The rows of each matrix lie in a flat space through zero, up to rounding. After each matrix: how many dimensions does the smallest such space have?

[[-0.88,1.24,-1.12,-0.39,-1.40,1.04,0.76,0.65,1.40,-0.24,0.83,-2.01,-1.25,1.01,-2.11,0.10,-1.18],
[1.24,-1.24,0.31,-0.25,1.63,-1.17,-1.06,-1.33,-1.47,0.41,0.38,2.04,1.26,-0.91,2.08,-0.57,1.26],
[-1.12,0.31,1.41,2.31,-0.18,0.72,0.87,2.14,-0.17,0.29,-3.90,-0.40,0.34,0.39,-0.75,0.02,-0.33],
[-0.39,-0.25,2.31,-1.00,-2.07,-0.32,0.54,0.19,1.67,-2.25,0.87,-0.17,-1.57,-1.33,1.19,3.82,-0.39],
[-1.40,1.63,-0.18,-2.07,-3.84,1.15,1.39,0.60,3.61,-2.34,3.05,-3.15,-3.34,0.34,-2.07,3.33,-2.06],
[1.04,-1.17,0.72,-0.32,1.15,-1.11,-0.86,-1.13,-1.09,0.02,0.36,1.85,0.91,-1.05,2.10,0.11,1.09],
[0.76,-1.06,0.87,0.54,1.39,-0.86,-0.68,-0.49,-1.38,0.41,-0.98,1.78,1.25,-0.76,1.74,-0.39,1.06],
[0.65,-1.33,2.14,0.19,0.60,-1.13,-0.49,-0.42,-0.78,-0.60,-0.80,1.94,0.68,-1.50,2.54,1.38,1.02],
[1.40,-1.47,-0.17,1.67,3.61,-1.09,-1.38,-0.78,-3.34,2.23,-2.37,2.88,3.07,-0.25,1.85,-3.28,1.91],
[-0.24,0.41,0.29,-2.25,-2.34,0.02,0.41,-0.60,2.23,-2.01,3.28,-1.17,-2.15,-0.59,-0.01,2.94,-0.85],
[0.83,0.38,-3.90,0.87,3.05,0.36,-0.98,-0.80,-2.37,3.28,-0.23,0.23,2.18,1.95,-1.73,-5.71,0.59],
[-2.01,2.04,-0.40,-0.17,-3.15,1.85,1.78,1.94,2.88,-1.17,0.23,-3.50,-2.52,1.27,-3.26,1.66,-2.20],
[-1.25,1.26,0.34,-1.57,-3.34,0.91,1.25,0.68,3.07,-2.15,2.18,-2.52,-2.82,0.09,-1.50,3.20,-1.70],
[1.01,-0.91,0.39,-1.33,0.34,-1.05,-0.76,-1.50,-0.25,-0.59,1.95,1.27,0.09,-1.09,1.86,0.88,0.72],
[-2.11,2.08,-0.75,1.19,-2.07,2.10,1.74,2.54,1.85,-0.01,-1.73,-3.26,-1.50,1.86,-3.76,-0.07,-1.96],
[0.10,-0.57,0.02,3.82,3.33,0.11,-0.39,1.38,-3.28,2.94,-5.71,1.66,3.20,0.88,-0.07,-4.15,1.18],
[-1.18,1.26,-0.33,-0.39,-2.06,1.09,1.06,1.02,1.91,-0.85,0.59,-2.20,-1.70,0.72,-1.96,1.18,-1.38]]
	3

[[1.17,1.11,2.69,-2.92,-4.20,-3.98,-0.30,6.73,-6.38,0.78,5.06,4.42,1.62,-3.53,-1.11,1.06,7.03],
[1.11,-4.21,2.16,1.86,0.19,-0.38,3.00,2.32,-2.69,1.83,2.01,1.37,-0.70,-0.54,-1.70,0.15,3.33],
[2.69,2.16,-0.10,-2.18,-2.05,-1.77,-0.63,3.37,-0.96,0.76,5.13,3.82,0.60,-1.62,2.38,-1.37,4.58],
[-2.92,1.86,-2.18,-4.69,0.05,1.81,1.37,2.22,-2.35,-0.52,1.81,1.81,-0.28,-1.42,0.06,0.50,-1.75],
[-4.20,0.19,-2.05,0.05,0.60,1.27,-1.03,-2.41,1.44,-2.03,-2.33,-3.15,-0.82,0.99,-0.56,2.46,-3.58],
[-3.98,-0.38,-1.77,1.81,1.27,-3.34,1.59,0.32,1.82,-0.35,-0.08,0.14,-2.14,-1.41,-0.34,-0.56,2.64],
[-0.30,3.00,-0.63,1.37,-1.03,1.59,-1.71,-1.21,0.42,0.86,0.77,-1.65,3.30,3.39,-1.54,1.04,-0.90],
[6.73,2.32,3.37,2.22,-2.41,0.32,-1.21,-3.06,-0.75,-0.87,0.49,-2.12,1.96,-0.48,1.73,0.26,0.35],
[-6.38,-2.69,-0.96,-2.35,1.44,1.82,0.42,-0.75,-0.68,-3.19,-1.71,-1.46,-2.04,-2.02,-0.09,2.13,-4.00],
[0.78,1.83,0.76,-0.52,-2.03,-0.35,0.86,-0.87,-3.19,-6.06,-2.42,-1.95,-2.05,-0.17,1.63,1.01,-0.96],
[5.06,2.01,5.13,1.81,-2.33,-0.08,0.77,0.49,-1.71,-2.42,-2.14,0.36,-1.20,-0.26,0.28,-1.16,1.55],
[4.42,1.37,3.82,1.81,-3.15,0.14,-1.65,-2.12,-1.46,-1.95,0.36,-2.50,0.81,-1.33,0.95,2.30,0.60],
[1.62,-0.70,0.60,-0.28,-0.82,-2.14,3.30,1.96,-2.04,-2.05,-1.20,0.81,-5.05,-2.46,0.64,0.54,2.35],
[-3.53,-0.54,-1.62,-1.42,0.99,-1.41,3.39,-0.48,-2.02,-0.17,-0.26,-1.33,-2.46,-5.11,-1.11,2.57,-0.88],
[-1.11,-1.70,2.38,0.06,-0.56,-0.34,-1.54,1.73,-0.09,1.63,0.28,0.95,0.64,-1.11,-1.85,1.05,1.18],
[1.06,0.15,-1.37,0.50,2.46,-0.56,1.04,0.26,2.13,1.01,-1.16,2.30,0.54,2.57,1.05,-5.19,0.27],
[7.03,3.33,4.58,-1.75,-3.58,2.64,-0.90,0.35,-4.00,-0.96,1.55,0.60,2.35,-0.88,1.18,0.27,-0.47]]
	11

[[2.33,0.02,0.55,1.42,-0.63,1.96,-1.48,0.35,-1.53,-0.82,-2.34,-0.59,-0.91,-2.58,-0.92,2.80,-0.93],
[0.02,2.22,0.45,-1.32,2.78,0.14,0.95,0.87,-1.37,2.18,3.34,3.00,0.74,0.62,0.97,-1.25,-1.00],
[0.55,0.45,6.99,4.37,-3.05,2.49,-0.04,-1.84,3.85,0.23,-3.28,0.47,0.63,0.21,1.93,0.49,-2.02],
[1.42,-1.32,4.37,1.32,-2.04,2.50,5.04,1.43,1.91,1.28,2.96,1.83,1.27,1.79,0.38,-1.93,-2.83],
[-0.63,2.78,-3.05,-2.04,2.60,-2.85,-3.90,-0.44,0.84,0.40,-1.35,1.58,-0.11,-0.61,2.05,0.43,2.30],
[1.96,0.14,2.49,2.50,-2.85,6.33,1.81,-0.83,-1.37,-1.33,-2.68,-0.23,-1.60,-1.16,0.07,0.19,-0.59],
[-1.48,0.95,-0.04,5.04,-3.90,1.81,0.17,0.44,0.64,-3.49,-4.14,-0.29,-0.22,1.35,1.03,1.81,3.52],
[0.35,0.87,-1.84,1.43,-0.44,-0.83,0.44,4.05,-0.48,-0.80,2.58,1.04,1.29,-0.35,-0.20,0.19,-0.46],
[-1.53,-1.37,3.85,1.91,0.84,-1.37,0.64,-0.48,0.17,1.08,2.23,-0.13,-1.52,0.08,-1.63,0.39,-1.75],
[-0.82,2.18,0.23,1.28,0.40,-1.33,-3.49,-0.80,1.08,1.80,0.66,-2.46,0.36,-0.14,1.11,1.42,1.54],
[-2.34,3.34,-3.28,2.96,-1.35,-2.68,-4.14,2.58,2.23,0.66,4.02,-4.27,0.93,-0.13,1.54,-0.29,3.17],
[-0.59,3.00,0.47,1.83,1.58,-0.23,-0.29,1.04,-0.13,-2.46,-4.27,7.81,-1.19,0.14,2.32,1.51,1.50],
[-0.91,0.74,0.63,1.27,-0.11,-1.60,-0.22,1.29,-1.52,0.36,0.93,-1.19,5.97,1.64,-0.39,0.80,-2.52],
[-2.58,0.62,0.21,1.79,-0.61,-1.16,1.35,-0.35,0.08,-0.14,-0.13,0.14,1.64,3.81,0.74,0.96,2.94],
[-0.92,0.97,1.93,0.38,2.05,0.07,1.03,-0.20,-1.63,1.11,1.54,2.32,-0.39,0.74,-0.11,0.05,-0.70],
[2.80,-1.25,0.49,-1.93,0.43,0.19,1.81,0.19,0.39,1.42,-0.29,1.51,0.80,0.96,0.05,1.86,-0.08],
[-0.93,-1.00,-2.02,-2.83,2.30,-0.59,3.52,-0.46,-1.75,1.54,3.17,1.50,-2.52,2.94,-0.70,-0.08,3.76]]
	10

[[-1.36,-2.01,1.50,2.29,-2.12,-1.56,-2.07,2.22,-1.55,1.83,-0.64,-1.16,-1.46,0.08,1.85,0.62,-0.81],
[-2.01,-6.34,2.32,0.12,3.05,-1.25,-3.48,-1.75,-1.85,1.01,1.60,0.56,2.35,-0.24,1.15,2.44,2.63],
[1.50,2.32,-7.74,1.91,-0.84,-1.65,2.18,-0.03,-1.46,-1.47,-0.97,2.42,-3.88,-2.89,-1.09,-3.54,-5.53],
[2.29,0.12,1.91,-2.23,2.82,-0.04,0.58,-0.89,-1.90,1.64,-2.94,-0.76,2.34,-1.04,0.94,-3.64,-4.25],
[-2.12,3.05,-0.84,2.82,-6.36,1.07,0.83,1.68,-0.57,-3.54,2.40,-1.59,-2.63,0.69,-2.69,0.03,1.52],
[-1.56,-1.25,-1.65,-0.04,1.07,2.73,-0.17,-2.31,-0.21,-3.30,1.07,-2.09,2.25,2.30,-2.94,0.89,5.25],
[-2.07,-3.48,2.18,0.58,0.83,-0.17,-3.56,0.45,0.02,3.08,2.07,-0.96,1.06,-0.33,1.57,0.62,3.18],
[2.22,-1.75,-0.03,-0.89,1.68,-2.31,0.45,-5.43,-0.82,-1.42,1.69,2.25,-0.51,-0.58,0.13,-1.39,-0.95],
[-1.55,-1.85,-1.46,-1.90,-0.57,-0.21,0.02,-0.82,-2.33,-0.60,-0.84,1.05,0.76,-1.31,-2.77,3.61,-1.60],
[1.83,1.01,-1.47,1.64,-3.54,-3.30,3.08,-1.42,-0.60,-7.83,-3.92,0.56,1.76,2.63,-3.07,0.11,-4.26],
[-0.64,1.60,-0.97,-2.94,2.40,1.07,2.07,1.69,-0.84,-3.92,-4.67,-0.73,1.88,1.28,-1.85,0.11,-0.79],
[-1.16,0.56,2.42,-0.76,-1.59,-2.09,-0.96,2.25,1.05,0.56,-0.73,0.24,0.57,-0.70,0.40,0.12,0.01],
[-1.46,2.35,-3.88,2.34,-2.63,2.25,1.06,-0.51,0.76,1.76,1.88,0.57,-0.47,-2.67,-3.95,3.68,5.36],
[0.08,-0.24,-2.89,-1.04,0.69,2.30,-0.33,-0.58,-1.31,2.63,1.28,-0.70,-2.67,-0.83,0.27,-1.05,-1.64],
[1.85,1.15,-1.09,0.94,-2.69,-2.94,1.57,0.13,-2.77,-3.07,-1.85,0.40,-3.95,0.27,0.98,-3.74,-7.51],
[0.62,2.44,-3.54,-3.64,0.03,0.89,0.62,-1.39,3.61,0.11,0.11,0.12,3.68,-1.05,-3.74,-2.24,-0.04],
[-0.81,2.63,-5.53,-4.25,1.52,5.25,3.18,-0.95,-1.60,-4.26,-0.79,0.01,5.36,-1.64,-7.51,-0.04,-2.50]]
	12

[[-0.72,-0.32,-0.05,-1.09,1.97,0.04,-0.91,-0.47,0.42,1.72,-0.63,-0.68,-0.14,-0.29,1.54,-0.21,0.14],
[-0.32,-3.34,-2.44,-1.20,1.99,-0.08,0.79,-4.06,0.49,0.89,2.77,-1.59,-1.17,0.43,2.06,-0.02,-1.12],
[-0.05,-2.44,-1.82,-0.62,0.99,-0.07,0.84,-2.94,0.26,0.22,2.26,-1.02,-0.84,0.40,1.15,0.04,-0.88],
[-1.09,-1.20,-0.62,-1.81,3.24,0.04,-1.11,-1.58,0.70,2.63,-0.27,-1.31,-0.45,-0.31,2.65,-0.30,-0.06],
[1.97,1.99,0.99,3.24,-5.80,-0.08,2.07,2.63,-1.26,-4.76,0.67,2.31,0.76,0.60,-4.72,0.54,0.04],
[0.04,-0.08,-0.07,0.04,-0.08,-0.01,0.09,-0.09,-0.02,-0.10,0.13,0.00,-0.03,0.03,-0.05,0.01,-0.04],
[-0.91,0.79,0.84,-1.11,2.07,0.09,-1.59,0.84,0.42,2.12,-1.93,-0.37,0.24,-0.57,1.44,-0.29,0.61],
[-0.47,-4.06,-2.94,-1.58,2.63,-0.09,0.84,-4.95,0.64,1.28,3.26,-2.00,-1.42,0.48,2.66,-0.05,-1.33],
[0.42,0.49,0.26,0.70,-1.26,-0.02,0.42,0.64,-0.27,-1.02,0.08,0.52,0.18,0.12,-1.03,0.11,0.03],
[1.72,0.89,0.22,2.63,-4.76,-0.10,2.12,1.28,-1.02,-4.11,1.38,1.67,0.37,0.67,-3.75,0.49,-0.28],
[-0.63,2.77,2.26,-0.27,0.67,0.13,-1.93,3.26,0.08,1.38,-3.46,0.64,0.93,-0.78,0.05,-0.25,1.24],
[-0.68,-1.59,-1.02,-1.31,2.31,0.00,-0.37,-2.00,0.52,1.67,0.64,-1.16,-0.57,-0.05,2.01,-0.17,-0.35],
[-0.14,-1.17,-0.84,-0.45,0.76,-0.03,0.24,-1.42,0.18,0.37,0.93,-0.57,-0.41,0.14,0.77,-0.01,-0.38],
[-0.29,0.43,0.40,-0.31,0.60,0.03,-0.57,0.48,0.12,0.67,-0.78,-0.05,0.14,-0.21,0.38,-0.10,0.26],
[1.54,2.06,1.15,2.65,-4.72,-0.05,1.44,2.66,-1.03,-3.75,0.05,2.01,0.77,0.38,-3.91,0.41,0.21],
[-0.21,-0.02,0.04,-0.30,0.54,0.01,-0.29,-0.05,0.11,0.49,-0.25,-0.17,-0.01,-0.10,0.41,-0.06,0.07],
[0.14,-1.12,-0.88,-0.06,0.04,-0.04,0.61,-1.33,0.03,-0.28,1.24,-0.35,-0.38,0.26,0.21,0.07,-0.46]]
	2

[[1.76,0.26,0.64,-1.68,1.51,-1.80,-1.11,-2.43,-1.31,0.30,-0.61,3.16,-2.10,0.30,3.36,-2.84,1.42],
[0.26,5.68,2.02,0.82,-1.50,-1.05,-1.45,-2.44,4.22,-0.71,0.79,1.65,2.44,1.17,0.81,-0.50,1.22],
[0.64,2.02,2.37,-1.83,0.07,-0.44,1.74,-0.63,-1.19,-1.04,-0.03,2.09,-0.09,1.06,0.86,-0.07,-0.61],
[-1.68,0.82,-1.83,1.01,-0.36,-2.57,-0.21,1.94,0.27,1.45,1.69,2.76,-0.37,0.27,-0.41,2.47,-0.15],
[1.51,-1.50,0.07,-0.36,1.45,0.37,0.55,-2.25,-1.59,-0.30,-3.15,-1.18,0.42,-1.87,0.50,-0.28,-0.27],
[-1.80,-1.05,-0.44,-2.57,0.37,0.63,-0.43,0.46,0.36,-1.88,0.05,-0.88,-2.41,1.81,-1.47,-2.06,-0.20],
[-1.11,-1.45,1.74,-0.21,0.55,-0.43,0.94,1.06,-0.02,-0.51,-1.74,-1.77,-0.55,-1.01,-0.47,-0.45,-1.15],
[-2.43,-2.44,-0.63,1.94,-2.25,0.46,1.06,1.42,0.10,1.02,-0.07,-0.19,0.08,-1.47,-0.77,1.45,-1.46],
[-1.31,4.22,-1.19,0.27,-1.59,0.36,-0.02,0.10,2.29,-0.09,1.61,2.45,1.74,2.78,-3.21,1.25,-0.27],
[0.30,-0.71,-1.04,1.45,-0.30,-1.88,-0.51,1.02,-0.09,2.37,0.82,2.46,-1.35,-0.65,1.87,1.34,0.34],
[-0.61,0.79,-0.03,1.69,-3.15,0.05,-1.74,-0.07,1.61,0.82,4.17,1.79,0.15,0.37,2.97,-0.67,1.67],
[3.16,1.65,2.09,2.76,-1.18,-0.88,-1.77,-0.19,2.45,2.46,1.79,1.06,0.09,-0.70,4.78,-0.04,1.96],
[-2.10,2.44,-0.09,-0.37,0.42,-2.41,-0.55,0.08,1.74,-1.35,0.15,0.09,0.97,0.21,-1.16,1.18,-0.01],
[0.30,1.17,1.06,0.27,-1.87,1.81,-1.01,-1.47,2.78,-0.65,0.37,-0.70,0.21,0.94,0.45,-1.65,0.64],
[3.36,0.81,0.86,-0.41,0.50,-1.47,-0.47,-0.77,-3.21,1.87,2.97,4.78,-1.16,0.45,5.41,-1.30,2.05],
[-2.84,-0.50,-0.07,2.47,-0.28,-2.06,-0.45,1.45,1.25,1.34,-0.67,-0.04,1.18,-1.65,-1.30,0.03,-0.61],
[1.42,1.22,-0.61,-0.15,-0.27,-0.20,-1.15,-1.46,-0.27,0.34,1.67,1.96,-0.01,0.64,2.05,-0.61,1.52]]
	10

[[0.96,-1.98,3.43,0.38,1.22,0.23,1.35,0.49,-1.52,1.73,-0.16,1.78,-2.04,1.02,-1.69,0.65,0.01],
[-1.98,1.02,-0.98,-0.14,0.13,-0.12,-2.19,0.66,-0.72,0.27,0.25,0.53,-1.09,-1.25,0.58,-0.19,-0.05],
[3.43,-0.98,-1.73,0.04,-2.23,-1.63,3.06,-1.34,1.19,-1.39,-0.07,-4.82,3.65,0.14,-1.34,2.26,0.19],
[0.38,-0.14,0.04,0.15,0.32,-0.58,1.88,0.94,1.32,-1.86,-0.72,0.46,-0.39,-0.69,0.10,0.22,0.04],
[1.22,0.13,-2.23,0.32,-2.76,-0.74,-1.35,-1.89,-0.97,0.63,1.15,-4.23,2.85,0.70,-0.33,1.18,0.43],
[0.23,-0.12,-1.63,-0.58,-0.74,-1.63,-0.46,1.07,-0.31,0.47,0.74,-2.61,0.86,-1.78,-0.64,3.03,-0.09],
[1.35,-2.19,3.06,1.88,-1.35,-0.46,-1.65,0.66,-3.03,2.65,2.07,0.62,-1.91,1.48,-1.27,2.44,1.94],
[0.49,0.66,-1.34,0.94,-1.89,1.07,0.66,-4.58,-1.10,-1.38,-1.49,-2.61,2.09,3.73,0.15,-4.38,-1.15],
[-1.52,-0.72,1.19,1.32,-0.97,-0.31,-3.03,-1.10,-5.24,2.81,0.41,-0.13,-3.05,0.53,-2.01,-0.24,0.17],
[1.73,0.27,-1.39,-1.86,0.63,0.47,2.65,-1.38,2.81,-0.46,-0.77,-1.93,3.70,-0.30,-0.24,-0.09,-0.98],
[-0.16,0.25,-0.07,-0.72,1.15,0.74,2.07,-1.49,0.41,-0.77,-1.89,-0.04,0.41,0.73,-0.43,-2.37,-1.63],
[1.78,0.53,-4.82,0.46,-4.23,-2.61,0.62,-2.61,-0.13,-1.93,-0.04,-6.76,3.59,-2.37,-1.93,1.86,0.86],
[-2.04,-1.09,3.65,-0.39,2.85,0.86,-1.91,2.09,-3.05,3.70,0.41,3.59,-4.04,0.78,-0.50,0.42,-1.02],
[1.02,-1.25,0.14,-0.69,0.70,-1.78,1.48,3.73,0.53,-0.30,0.73,-2.37,0.78,1.60,1.33,4.22,-1.86],
[-1.69,0.58,-1.34,0.10,-0.33,-0.64,-1.27,0.15,-2.01,-0.24,-0.43,-1.93,-0.50,1.33,0.77,-0.43,-1.86],
[0.65,-0.19,2.26,0.22,1.18,3.03,2.44,-4.38,-0.24,-0.09,-2.37,1.86,0.42,4.22,-0.43,-6.10,-1.37],
[0.01,-0.05,0.19,0.04,0.43,-0.09,1.94,-1.15,0.17,-0.98,-1.63,0.86,-1.02,-1.86,-1.86,-1.37,0.21]]
	7

[[-3.98,1.10,1.07,0.97,-1.29,-0.71,0.64,-1.95,-1.18,-4.13,0.95,-3.01,0.30,-0.12,0.89,3.08,1.72],
[1.10,-1.18,-2.80,-0.33,1.21,0.09,-1.00,0.29,-0.56,1.03,0.33,-0.13,-1.15,0.44,0.53,-1.31,-1.02],
[1.07,-2.80,-5.18,-2.19,-0.22,-0.55,-0.91,-0.78,-0.20,1.85,0.77,-1.19,-1.59,2.03,0.57,-1.52,-0.65],
[0.97,-0.33,-2.19,-0.15,1.47,1.09,-1.59,0.06,-1.11,0.18,-0.31,-0.16,-0.59,0.13,0.64,-0.60,-0.99],
[-1.29,1.21,-0.22,1.47,1.59,1.36,-2.34,-0.57,-2.08,-3.48,-0.61,-2.38,-0.47,0.15,1.02,2.02,-0.87],
[-0.71,0.09,-0.55,1.09,1.36,-0.08,-2.09,0.46,-1.44,-2.42,0.04,-1.46,-1.63,0.48,0.62,1.23,-1.03],
[0.64,-1.00,-0.91,-1.59,-2.34,-2.09,3.58,0.25,2.76,1.42,0.31,3.16,1.20,-2.42,-1.09,-0.69,1.21],
[-1.95,0.29,-0.78,0.06,-0.57,0.46,0.25,-2.14,-0.89,-1.20,0.67,-2.65,0.99,0.46,1.06,0.83,0.57],
[-1.18,-0.56,-0.20,-1.11,-2.08,-1.44,2.76,-0.89,0.68,1.02,1.40,0.86,0.51,-0.70,-0.06,-0.36,2.42],
[-4.13,1.03,1.85,0.18,-3.48,-2.42,1.42,-1.20,1.02,-6.99,-0.59,-1.78,0.13,-1.05,-0.81,5.89,1.97],
[0.95,0.33,0.77,-0.31,-0.61,0.04,0.31,0.67,1.40,-0.59,-1.62,1.14,0.12,-0.36,-1.25,0.87,-0.06],
[-3.01,-0.13,-1.19,-0.16,-2.38,-1.46,3.16,-2.65,0.86,-1.78,1.14,-2.40,1.31,-0.67,0.49,1.35,1.91],
[0.30,-1.15,-1.59,-0.59,-0.47,-1.63,1.20,0.99,0.51,0.13,0.12,1.31,-2.91,0.21,-0.87,-0.09,1.89],
[-0.12,0.44,2.03,0.13,0.15,0.48,-2.42,0.46,-0.70,-1.05,-0.36,-0.67,0.21,1.09,0.05,1.13,-1.39],
[0.89,0.53,0.57,0.64,1.02,0.62,-1.09,1.06,-0.06,-0.81,-1.25,0.49,-0.87,0.05,-0.54,0.51,-0.62],
[3.08,-1.31,-1.52,-0.60,2.02,1.23,-0.69,0.83,-0.36,5.89,0.87,1.35,-0.09,1.13,0.51,-4.75,-1.38],
[1.72,-1.02,-0.65,-0.99,-0.87,-1.03,1.21,0.57,2.42,1.97,-0.06,1.91,1.89,-1.39,-0.62,-1.38,-1.75]]
	8
